Each new row is followed by what is left after taking away its nearest point in the smallest flat space through zero that holds the last named rows.
In the rows, zero is written as 128.

q_619 (4 x 18):
[[133  75 171 103 163 157 123 142 125 136 132 166  99  91  98 125 139  89]
 [104 119 135  80 168 188 130 116 115 131 112 129  93  98 107 102 125 133]
 [111  93 155 114 189 173 122 156 170 115 105 125 111  83 119  85 151 106]
 [131 131 125  51 112 130 187 150 103 148 125 116  93  79  89  73 155 166]]
New rows:
[119 123 132 105 100 126 118 118 116 148 127 145 124 108 126 146  90 131]	[116 124 131 118 109 123 117 132 142 138 119 132 134 104 136 132 100 131]
[123 150 137 182 149 125  97  98 122 129 158 143  97 164 136 159 129 124]	[125 149 137 155 146 120 126 122 128 133 153 130  87 136 123 123 151 140]
[120 123 134 104 115 162 120 143 104 130 130 116 165 139 118 137 119 119]	[123 122 135 111 113 153 123 153 114 128 129 112 171 137 121 132 126 118]
[ 88 125 146 125 168 125 121 131 119 140 157 167 168 137 145 127 141 158]	[ 91 129 143 120 160 117 129 135 117 142 158 163 168 135 143 122 145 165]
[125 133 141  95 144 128 122 125 139 121 182 146 127 131  83  91 115 152]	[125 138 137 118 142 120 111 123 150 114 182 142 141 145  97 101 111 148]

q_506 (4 x 18):
[[157 109 107 108  92 157 135 152 111 145 170 113 115 107 112 120 155 114]
 [145 138 144 109  97 142 154 178  82 152 142 113  80  98  93 151 135 130]
 [132 133 120 142 129 147 147 105 115 157 169  95  85 113 123 133 108 155]
 [102 119 109 147  97 154 112 129 122 131 156 145 106 152 117 142 144 162]]
New rows:
[103 115 102 162  92 112 152 165 101 103 153 161 137 108  91  96 136 146]	[110 123 109 164 121  97 161 142 112 104 143 146 145  99 105  87 115 139]
[119 129 103 105 150 145 115 134 109 157 165 136 158  98 162 108 110 145]	[107 138 117 105 148 136 113 150 102 150 144 150 155 104 155 121 110 149]
[103 113 113 113 128  98 146  93 160  94 110 111 142 165 122 103 126 148]	[115 116 119 101 112 106 159 119 138 106 119 103 121 148 105 112 132 145]
[125 123  99 147 132 157 115 143 159 147 130 107  96 155 156 165 100 159]	[143 121 107 126 133 146 118 163 159 139 111 109 117 143 156 157 109 129]
[130 120 127 163 156 117 104 100 115  97 127 143 103 144 117  99 128 131]	[144 119 130 149 146 119 112 120 104 102 129 138  99 130 108  99 136 118]

q_650 (4 x 18):
[[111  80 145 187 151 129 132 138 107 132 111 135 122 125 169 137 135  88]
 [143 162 140 144 166 157 129 133 137 130 139 102 122 109 126 114 143 120]
 [124 122 119 156 202 169 113  94 160 110 142 156 113 125 117 123 101 121]
 [127  69 101 149 134 106 148 139 164 158 129  79 166 105 126  77 147  84]]
New rows:
[159 148  97 149 129 118  97 116  90 145 152 135 133 116 122 138 132 139]	[156 134  92 153 129 113  99 115  94 148 150 134 138 116 123 134 131 133]
[167 161 146 139 119 125 120 128 110 122 144 120  96  95 154 149 131 111]	[159 129 122 130 114 112 120 114 132 123 146 129 109 100 141 138 116 110]
[145 143  90 125 153 102 138 107 120 153 143 121 113 141  99 105 131 122]	[140 140 103 135 146  99 137 114  99 151 134 131 105 146 115 121 133 120]

q_570 (4 x 18):
[[101 115 118 111 105 104 146 131 151 119 127 149 154 133 119 129 127 101]
 [123 125 112  92 129 163 120 138 155  72 139 147 105 126 166 139 134 123]
 [112 148  89  88 105 134 135 116 139  92 121 144 134 120 118 141 152 144]
 [ 64 113 104  98 106 119 148 173 121 118 101 131 128 111 121 156 135 143]]
New rows:
[134 159 115 122 133 163 131  97 142 121  95  93 107 154 140  98 148 146]	[111 136 126 127 127 143 143 117 148 133  92  97 119 158 139  98 135 124]
[ 96 132 126 127 162 113 112 157 163 149 149 101 126 106 127 115 114 113]	[108 150 114 120 158 118 109 137 163 141 150 103 128 105 119 114 125 124]
[158 116 132 142  93 163 113 122 102 111 121 135 141 123 161  96 104 105]	[140 119 121 136  83 153 121 128  92 118 108 132 148 116 145 104 110 117]
[134 161 112 156 159 136 113 104  96 132 127 136 130 137 139 147 134 140]	[112 143 113 148 150 125 123 119 111 126 127 147 139 140 144 150 127 119]
[141 102 131 126 159 103 145 129 156 137 130  99 147 142 135 134 140 110]	[140 113 119 117 158 114 142 128 148 129 124  95 138 135 133 141 150 130]
[103 132 135 164 161 162 104 141 126 164 151 133 142 125 115 154 137 152]	[101 133 125 149 150 158 109 130 146 147 157 149 154 130 115 152 141 137]

q_802 (4 x 18):
[[154  96 140 171 146 156 190 134 159 136 119 115 164 155 184 140 101  74]
 [154 128 136 137 145 113 160 165 118 141 162  72 162 139 133  99 159 113]
 [156 102  96 118 126 155 172 172 110 130 162 139 143 174 124 125 150  63]
 [138  85 113 126 148 177 188 146  97 144 149 101 176  96 144 127 138 123]]
New rows:
[119 146 124 119 102 160 155 128 114 140 148  99 137  97 125 106 163 110]	[115 156 133 129  95 150 139 113 136 133 129 117 120 111 132 116 145 105]
[143 165 138 101 110 136 120 109 104 117 117 155 134 127 109 103  97 134]	[152 159 143 111 118 138 138 116 107 122 121 139 149 130 121  99  98 125]
[162 151 112 132 108 150  94 146 164 145 158  96  92 144 117 110 141 106]	[151 136 112 134 113 173 102 129 161 148 145 100 100 114 128 122 126 123]
[109 142 100 142 119 162 162 131 146 114  96 137 109  95 105 158 134 134]	[120 156 110 148 122 138 160 144 151 116 107 116 112 111 103 143 147 128]

q_146 (4 x 18):
[[205 143 161 131 143 145 117 152  83  90 138 150 103 117 162 158  77 149]
 [129 124 144 170 117  88  83 150 135 105 153 138 126 123 161 156 100 146]
 [155  97 167 134 153 111 105 164 129 121 150 136 178 122 197 162  72 171]
 [155  99 168 135 123 127  71 163 103  82 128  66  90 128 157 155  70 167]]
New rows:
[ 82 135 130 109 159 112 147 130 136  93 110 182 136 131  74 120  99 176]	[ 84 131 134 109 156 113 139 133 132  86 108 169 126 132  74 122  93 180]
[120 132 112 103 132  74 137 119 182 132 130 128 131 118 141 138  93 113]	[137 139 114  93 133  92 143 117 165 124 122 121 110 118 131 135  91 110]
[113 117 135 149 133 134 129 129 182 127 141 124 123 134 129 121  96 119]	[128 126 135 141 137 148 140 126 171 125 137 130 114 133 123 119  97 115]
[179 115 116 118 106 118 117 125 139 170 143 125 155 133 114 114 125 140]	[179 120 115 125  98 116 109 124 136 162 143 120 138 133 107 115 126 137]
[ 89 128 156 173 134 122  74 135 154 169 156 102 165  98 130 176 117 133]	[121 151 150 148 141 160 106 122 126 167 140 111 139  97 106 164 127 118]
[108 132 112 100 131 132 119 130 119 144 130 160 143 121 138 105 124  74]	[112 124 122 103 127 131 101 139 113 130 129 140 129 121 143 112 110  84]

q_320 (4 x 18):
[[130 124 109 134 164 127 135 118 106 144 118 126  96  82 110 162 150 147]
 [123 154 142 122 119 113 130 110  95 146 164 104 107 118 122 117 103 125]
 [130 140 128 104 119 167 101  99 148 121 156 128 135 162 142 131 137 108]
 [153 102 108 150 205 101 136  95 123 129  82 117 122 153 136 155 121 136]]
New rows:
[137 145 127 121 124  74 125 105 121 131 121 127  75 128 146 112 128 135]	[134 138 123 116 112  95 118 117 143 121 116 143  87 131 149 115 147 133]
[165 123  89 130 137 118  81 125 131 132 114 118 156 134 117 114 134 134]	[159 132  95 128 122 116  84 132 122 137 126 116 150 119 111 108 131 136]
[128 111 124 116 139 167 132 130 123 123 134 142 109 182 124 130  94 116]	[122 110 123 122 133 159 142 148 112 129 130 145 101 151 112 131  99 127]

q_597 (4 x 18):
[[148  90  72 118 164 110 126 120 132 108 137 126 133  88  98 133 151  98]
 [103 112 149 142 122 142 152 183 135  85 172 145 148 117 131 105 127 124]
 [139  57  75 122 144 121 146 142 144  51 135 130 142  95 144 143 115 150]
 [149 144  51 155 129 150 110 142 155  61 181 144 122 140 135 119 129  92]]
New rows:
[128 100 136 127 126 144 126 110 137 139 120 133 122 111 123 138 126 128]	[127 112 135 134 121 151 123 116 140 134 130 137 121 119 125 133 125 122]
[112 129 131 129 111 126 121 135 109  74 143 148 131  90 136 134 152 114]	[117 143 139 124 107 123 113 114 104 100 122 141 122 101 139 142 149 121]
[119 122  87 153 119 124 112 142 124 109 129 122 128 145 133 120 139 136]	[111 120 111 146 121 118 117 141 115 132 118 119 131 139 125 119 144 139]

q_413 (4 x 18):
[[113 127  87 109  79 122 109 109 167 142 124 164 137 142 114 136 115 100]
 [ 86 150 110 113 109 134 167  91 145  97 127 152 120 126 135 138 129  98]
 [178 128 111 135 156 131 139 122 105 120 148 128 137 174 116 153 146 137]
 [105 147 149 139 111 146 116 139 127 108 149 107 153 168 166 158 134 124]]
New rows:
[132 109 141 168 124 130 105 101 144 132 127 124 150 107 120 124 131 144]	[130 115 136 166 127 133 119  91 142 121 130 128 149 113 121 131 135 139]
[124 143 138 121 164 151 103 119 146 137 125 124 130 125 114 133 156 130]	[119 144 135 119 159 151 104 116 150 136 124 128 130 124 114 133 155 126]
[130 137 109 146 134 113 113 109  90 156 114 157 128 101 146 186 161 118]	[121 137 118 148 131 114 108 115  91 158 111 151 128  92 152 181 158 120]
[110 111 105 161 127 129 115 123 142 137 143 108 118  93 164 126  92  91]	[134 110  97 164 143 129 124 119 130 133 150 109 119 110 156 135 100  96]
[111 152 170 139 129 124 140 107 124 122 103 138 118 145 115 123 116  90]	[131 143 167 142 132 120 124 116 121 136 104 136 123 152 107 122 115  98]
[104 151 168 173 123 112  94 161 181 119 133  81 110 123 121  93  91 104]	[136 153 135 167 142 110 124 135 171 107 141 101 105 146  98 107 104  99]

q_42 (4 x 18):
[[128 149 104 140 113 150 154  98 129 102 142 122 121 124 162 161 129 149]
 [175  80 129 122 132 170 151 152 106 127 130 124 141 120 150 135  88 136]
 [160 105 153 129 129 113 101 105 124 139 139 128 121 139 137 129 137 122]
 [106 148 114 104 127 132 168 117 102  98 120 137  99 101  98 131 128 150]]
New rows:
[100 124 162 102 154 131 126 121 161  94 150 125 100 109 112 117 105 151]	[107 120 160 115 152 138 117 127 173 102 154 120 115 119 131 121 101 146]
[152 149 134  91 103  93 156 140  98 109 155 164 130  97 140 116 109 115]	[146 156 131 107 101  90 140 145 118 120 157 159 145 110 154 116 114 105]
[ 99 159 148  99 164 165 108 135 164 124 140 101 104 145 139  94 156 112]	[120 142 150  93 164 178 120 131 149 117 144 101  99 139 146 101 145 120]
[112 160 135 156 156 160 120 130 150 164 110 106 148  96 108 128 151 159]	[136 142 146 149 157 161 120 116 135 161 115 108 137  93 110 132 148 164]
[110 101 132 123 143  97  92 104 121 142  98 140 162 143 151 148 157 141]	[104 102 119 115 144 115 119 117 110 130  92 141 161 130 145 150 143 151]
[101 125 165  94 101 102 137 145 114 131 110 112 141 116 146 112 126 164]	[107 126 163 103  97 105 133 138 121 132 116 108 145 122 162 120 128 164]
